There are 9 hidden switches. A switch that is on adds its own fixed numbers to the row, and there is some noise. The rows also spread widely along 10 directions, which tell nothing about the answers.
(in the rows, 128 means zero)
Some rows, each with its switches (1 for on, 0 for off) after it:
[102 139 162  98 171  78 140 121 151 131 124 162 153 123 149 155 116 159
 131 111  73 122 149  84 131 158 116 137 127  85 112 141 154] | 1 1 1 0 0 0 1 1 0
[110 114 178 172 130 156 105  69  94 160 100 117 158  16 114 143 168  55
 117 145 104 123 108 123  74 125  95 131 134 129 127  90  92] | 1 0 1 1 1 0 0 1 0
[ 97 108 189 123 116 166 119  78 122 150 132 140 133  94 113 169 137  89
 176 141 105 103  73 144  81 113  94 154 104 107 115 129 145] | 1 1 0 0 1 0 0 0 0
[126 128 135 153 102 100 113 119 118 129 151 117 158 117 142 133 144 112
 135 164  72 128 124 103 144 141 162 168 130 142 106 134 145] | 0 1 1 1 1 0 0 0 1
[125 104 156 152 129  82 142 119 108 133 136 151 150 131 158 168 166 188
 128 143  72 119 131 131 140  90 151 122 143 140  97 123 128] | 1 1 0 0 0 1 0 0 0
[ 95 147 191 116 197  99 116 143 161 101  88 158 111  78 125 135 127  90
  86 103 105 129  98  67  64 119 120 119 122  67 147 132 162] | 1 0 1 0 0 1 1 0 0
[142 145 130 138 139 110 132 102 116 178  99 140 136  32 115 108 133 119
 124 106  49 117 122  86 129 137 114 145 121 110 106 115 101] | 0 0 1 0 0 1 0 1 1
[167 120 124 131  79  98 142 125  85 174 134 129 170 122 136 160 155 179
 150 150  57 135 146 157 164 140 148 146 135 141  86 101 107] | 1 0 1 1 1 1 1 0 1
[123 165 103 103 129  73 125 142 142 153 154 143 108 172 133 201 116 117
 168 106 115 130 115 132  81 185 102 164  86  79 107 116 136] | 1 0 1 0 1 0 1 1 0
[144 124 130 162 132 113 134 106 117 143 174 155 121 147 131 147 155 117
 176 155  81  92  84 134 171 134 118 181 105 143 110 178 115] | 0 0 0 0 0 1 0 1 1
[138 130 127 124 149  93 126 135 122 146 155 155 131 154 157 175 158 151
 154 124  88 115 129 150 127 127 115 144 114 135  94 141 111] | 0 0 1 0 0 0 0 0 1
[ 88 101 207 111 174 114 114 105 128 153  76 114 159  64 105 163 171 101
 100  93 118 176 126 119  71 146 104 108 123  85 154  96 111] | 0 1 0 0 0 0 1 1 1
[ 98 127 170 112 117  94 117 116 135 110 137 102 167 138 146 158 143  98
 136 140 131 150 127 128  93 154 145 127 136 107 112 119 151] | 1 0 0 1 0 0 0 0 1
[130 168  94 155 136  61  84 111 130 158 163  96 173 102 154 130 118  81
 118 164  66 144 162  74 102 217 122 160 130 143 100 112 101] | 0 1 1 1 1 0 1 0 1
[117 137 139 100 126 120 119  95 137 176 143 128 147 126 139 175 130 113
 157 129  95 132 129 133  96 168 101 149 109 119 103 130 125] | 0 1 1 0 1 0 1 0 0
[ 68 110 149 193 190 107  63  53 105 214 170  95 168  71 100 121 134  56
 133 163  71 126  99  83  77 147  96 156 137 175 118 133  69] | 0 1 0 1 0 0 1 0 0
[151 167 107 144 135 104 109 127 110 144 150 168 106 101 136 209 152  93
 158 141 101  96 106 130  82 158  81 155  93 112 111 115  99] | 1 1 1 1 0 0 0 1 0
[ 79 125 174 133 131  69 119 146 120 138  92 121 131  96  92 157 140 121
 117  99  85 159  95  91  74 121 153 151 116  59 145  80 160] | 1 1 1 0 1 0 1 1 1
[ 90 104 189  75 191  87 134 146 154 141 134 165 142 168 136 189 139 180
 147  94  85 143 131 125 128 126 123 138 116  94 126 165 147] | 0 1 1 1 0 0 1 0 0
[116 151 117 130 132  62 123 127 124 156 152 129 129 156 133 193 143 132
 159 125  99 132 109 144  86 150 119 163 109  99  91  96 121] | 1 0 1 0 0 1 0 1 1
[152 152 103 177 125  70 101 171  84 124 159 142  91 134  97 155 167  69
 123 135  95 149  85 111 140 165 162 182 109 116 161 165 102] | 0 0 1 1 0 0 0 1 1
[112 103 169 115 157  92 131 152 117 139 125 154 141 147 120 167 157 167
 147  99  73 141 127 131 163 121 140 157 117 102 126 144 127] | 0 0 1 1 1 0 0 1 1
[ 89  97 196 144 186 127 121 119 124 153 125 162 137  96 124 134 144 145
 143 117  52  84  90 111 125  83 105 150 122 114 115 135 139] | 1 0 1 0 1 0 1 0 1
[139 121 146 142 132  82 141 166 110 117 130 181 112 131 124 164 145 170
 138 137  46 106 101 100 165  95 169 160 119 105 117 150 161] | 1 1 1 1 1 1 0 0 0
[145 185  88  86 212  58 119 178 147 161 148 212  73 131 122 140  72 149
 153  78  15  81 123  53 136 181  75 165  82  58 115 180 112] | 1 0 1 0 1 0 1 0 0
[173 180  80 103 140 100 132 123 159 161 157 175 107 133 149 172 116 124
 166 121  86 101 128 110 131 192  81 158  79 103  95 153 107] | 0 0 0 1 0 1 1 1 0

New rows. What belongs after each?
[122 131 153 181 166  99 114  96 133 119 168 157 180  99 159 109 138 105
 139 178  63  74 127  86 158 142 121 163 143 163 104 156 135] | 1 0 1 1 0 0 1 1 1
[135 144 124 123 155 115 135  94 147 146 146 166 137 113 157 137 126 126
 146 125  86  98 133 105 146 166  98 136 108 126 104 161 117] | 0 0 0 0 0 0 1 1 0
[143 135 135 135 118  98 130 106 107 143 148 139 162 109 142 151 142 126
 152 152  85 117 140 128 148 160 121 154 132 127 103 130 117] | 1 0 1 1 0 0 0 1 1
[121  88 162 148 118 120 148 102  88 170 119 138 149 119 126 177 196 163
 136 122  99 149 121 182 141  89 144 133 135 147 110 116 102] | 0 0 1 0 0 1 0 1 0
[ 88  87 215 155 191 133 112  65 104 146 107 130 167  44 109  83 159  75
 102 131  88 153 129  85 159 147 110 126 158 139 161 182  87] | 0 0 0 0 0 0 0 1 0
[129 130 107 147 106  81 107 145  93 167 178 121 128 176 113 227 173 119
 181 137 102 147 100 175 103 159 130 186  89 120 112 110 103] | 0 1 1 1 1 0 0 1 1
[111 102 190 122 127 127 141  96 130 114 140 130 174 133 145 145 159 119
 149 144 114 140 124 142 163 130 154 156 136 129 122 163 159] | 0 0 1 1 0 0 0 1 1
[ 89 117 142  96 204  76 104 157 132 171 158 154 107 192 114 215 142 150
 165  84  99 145 110 150  87 134 102 153 100  95 119 157 100] | 0 0 1 1 0 0 0 0 0
[160 147 133 170 124 115 128 122 108 112 119 159 143  79 173 187 185 105
 108 151 114 107 141 145  92 130 119 111 126 142 103  99 100] | 1 0 1 1 0 0 0 1 0
[ 94 133 155 159 162  95 114 121 132 130 132 139 127 106 122 142 145 105
 136 121  80 106  97  94  95 118 116 151 114  97 113 113 136] | 1 0 0 0 1 0 0 1 1
[ 98 141 146 116 156  72 126 119 127 151 127 124 148 112 132 160 137 128
 137 112  93 139 142 114  95 155 112 139 124  94 109 102 113] | 1 0 1 0 0 0 0 1 1
[125 128 124 203  88  76 116 103  85 152 148  96 163 111 134 124 156 101
 108 178  85 151 122 121 121 143 183 149 155 169 105  98 118] | 1 0 1 0 1 1 1 0 0
[124 168 118 100  85 108 139 121 176 116 128 122 136 141 172 175 128 106
 141 129 120 131 115 115  78 126 157 138 103  97  69  99 193] | 0 0 1 1 1 1 0 0 0
[158 143 135 107  94 134 144 104 121 147 150 154 120 138 140 177 136 112
 175 147 114 109  94 158 115 156 105 144  99 115 109 145 129] | 1 0 0 0 0 1 1 0 0
[126 132 119 204 112  88 105 118 107 119 155 124 141 119 146 185 187  85
 114 163 117 136 108 128  94 132 158 140 123 159 117 110 110] | 0 1 0 1 0 0 0 1 0
[108 141 153 132 168 108 110 117 142 138 138 144 119 125 141 195 154  96
 136 133 114 115 100 126  69 127 100 142 106 112 116 135 122] | 0 1 1 0 0 1 0 0 0
[114 149 113 123 169  76 109 164 132 160 117 160  91 120 104 180 138 129
 133  74  73 134 102 100  88 129 116 157  86  79 111 116 111] | 0 0 1 1 1 0 0 1 0
[159 184  75 178 148  54 107 136 128 141 166 152 133 113 165 148 123 117
 114 168  48 103 155  76 117 184 119 152 128 141  94 121  95] | 1 1 1 0 1 1 1 0 0
[ 52 116 190 108 157 117 132  80 161 140 137 138 155 127 134 159 116 126
 173 124  90 100 101  96  95 117  99 170 115  91  98 131 180] | 1 1 1 0 1 0 0 1 0
[141 140 138 137 138  99 119 157 114 118 151 172 107 144 136 197 143 123
 154 141  81 101  97 127 120 131 124 163 102 106 119 149 133] | 1 1 1 1 1 0 0 0 0
[ 90 121 187  77 181 115 136 116 184 106 145 165 138 157 159 152 121 153
 169 112  84  85 104 100 128 108 110 145 106  89  99 177 186] | 0 1 0 0 0 0 0 0 1
[ 99 121 201 111 172 128  95 115 150 109 142 131 131 141 120 210 166  59
 154 142 148 134  76 150  55 142  92 151  96  97 152 152 137] | 0 1 0 1 0 1 0 0 1
[100 118 127 121  83  72 148  97  98 198 113 109 176  95 124 155 131 184
 137 112  64 160 145 116 111 137 153 131 137 110  86  64 125] | 1 1 1 0 0 0 1 1 0
[ 55 118 176 137 196 102 104  86 149 173 123 124 158  88 111 133 132 101
 131 108  93 132 106  76  83 128 106 146 128 115 120 129 134] | 0 0 1 1 0 0 1 1 0
[138 174 113 135 156  90 123 108 183 109 147 151 156 120 192 160 137 102
 119 151 113 107 156  89 103 172 106 134 120 134  90 129 141] | 0 0 1 1 0 1 1 1 0
[ 98 100 122 149 150  64 121 135  84 229 129 130 111 144  63 165 151 163
 147  80  52 163  85 130 124 122 132 168 106 103 121 110  77] | 0 0 0 0 1 1 1 1 0
[123 135 119 131 111 100 135  91 118 174 142 134 149 103 146 116 106 145
 154 132  47 101 132  94 139 135 121 144 130 128  68 122 120] | 1 0 0 0 1 0 0 0 0
[168 175  82 148 135  61 119 178 126 122 139 181  95 123 140 188 153 124
 119 117  77 121 118  91 120 157 142 146  92 103 131 137 117] | 0 1 1 1 0 0 1 1 0
[147 151 135 126 138  97 125 121 139 145 116 153 162  62 156 153 137 147
 117 141  55  98 137  90 102 122 115 129 121 109  92  90 140] | 1 1 1 1 0 1 1 0 1
[113 128 158 132 128  89 131 102 118 155 116 129 144  94  98 103 120 106
 117 125  72 158 127  79 156 181 132 152 135  95 143 138 121] | 1 0 0 0 1 1 1 1 0
[145 148 152 138 130 118 133 110 137 115 105 157 158  72 173 190 159 129
 115 151  90 104 151 122  98 132 104 124 120 117 100  88 133] | 1 1 1 1 1 1 0 1 0
[106  93 165 206 187  96 110 120  94 136 164 172 132 127 116 146 165 126
 146 154  54  85  97 114 167 101 119 168 132 164 125 170  97] | 1 0 0 1 1 0 0 1 0
[126 136 130 126 135 104 112  90 150 134 178 111 198 145 203 192 155 127
 154 176 112 121 169 145  95 163 108 139 130 167  68 112 126] | 0 1 1 1 0 0 0 0 1
[ 26 103 192 154 172  84  88  69 164 151 154  71 208 133 130 153 144  91
 142 152 111 150 120  98  61 140 129 171 145 135 105  99 158] | 0 1 1 1 1 0 1 1 1
[124 159 110 150 144  94 100 116 138 142 135 124 145  93 160 150 139  92
 104 131  92 130 150  94  75 149 120 123 130 133  84 103 106] | 0 0 1 1 1 0 0 0 0
[144 148  78 189  82  76 129 141  91 170 113 134 119  64 127 141 164 143
 105 111  54 131 113  99 115  96 183 127 125 134  80  72 107] | 0 0 1 1 0 0 0 1 0
[118 157  96 111 146  63 134 150 150 159 138 145 120 153 153 178 136 177
 149  98  70 116 120 118  89 109 128 142 106  98  61 100 132] | 0 0 1 0 0 1 0 0 1
[114 130 170 121 149  98 128 129 138 115 119 131 147 125 129 169 164 104
 122 126 119 153 119 127 115 144 138 150 121 104 135 136 144] | 0 0 1 1 0 1 0 1 1
[ 97 112 216 122 188 122 119  44 129 129 131 121 202  74 145  68 114  84
 115 169  83 148 169  72 171 191 108 142 181 138 135 194 117] | 1 0 1 0 0 1 0 0 0
[104 138 112 126 111  88 115  73  83 233 130 101 153  79  86 131 113 116
 150 110  72 156 124 112  99 175 104 151 128 105 103  87  78] | 1 0 1 0 0 0 1 1 0
[ 73 116 192 111 207 128 118  71 165 152 108 147 168  69 140 130 131 115
 127 101  86 117 139  81 103 122  79 121 131 110 108 138 116] | 0 0 0 1 0 0 0 1 0
[167 116 142 137 111  90 132 160  76 133 140 175 119 142 119 163 156 158
 137 139  57 137 121 129 189 152 154 149 116 117 149 163 112] | 1 1 0 1 1 0 1 0 0
[173 125 145 190 139 142 126 139 102 105 126 169 118 101 172 185 215  90
  95 157 131 110 110 170 104 105 132 101 118 172 134 141 100] | 0 0 1 0 0 0 1 0 0
[113 103 185 123 154 104 130 107 113 152 121 139 168 109 117 156 147 147
 152 135  71 132 133 131 151 142 108 162 126 110 118 130 120] | 1 0 1 1 1 1 0 1 1
[150 141 110 100 129  91 134 152 123 153 135 156 125 135 161 204 155 176
 150 110  77 117 135 153 109 130 118 131  96 110  90 109 115] | 0 1 1 0 0 0 0 0 1
[121 150 123 149 168  66  99 146 124 140 147 135 135 133 139 145 142 109
 102 125  76 147 148  91 119 159 138 141 133 133 114 136 100] | 0 0 1 1 1 0 0 0 0
[ 95 117 156 155 140 112 115  48 126 170 169 120 192 116 141 136 126 121
 171 176  71 105 140 115 142 152  97 178 145 157  71 127 122] | 1 0 1 1 1 1 0 1 0
[ 81 121 161 129 137 102 117  66 127 167 135  94 194  87 123 122 127 109
 146 135  87 137 140  99 102 156 116 142 140 116  92  95 121] | 1 0 0 1 0 0 0 1 1
[125 125 142 145  94 121 143 124 127 133 153 158 100 135 116 157 139 121
 179 127  91  83  46 123 127 101 138 173  91 107 114 142 171] | 1 0 0 0 0 0 1 1 1
[139 135 113 179  74  90 136 123  81 149 139 142 105 101  98 163 152 115
 146 140  79 126  67 115 122 116 162 167 111 109 122 114 128] | 1 1 0 0 0 1 0 1 0
[129 147 115 159 127  67 114 176 123 127 122 144 112 131 126 199 168 121
 102 115 101 156 120 117  90 142 159 140 100 106 131  98 128] | 0 1 1 1 1 0 1 1 0
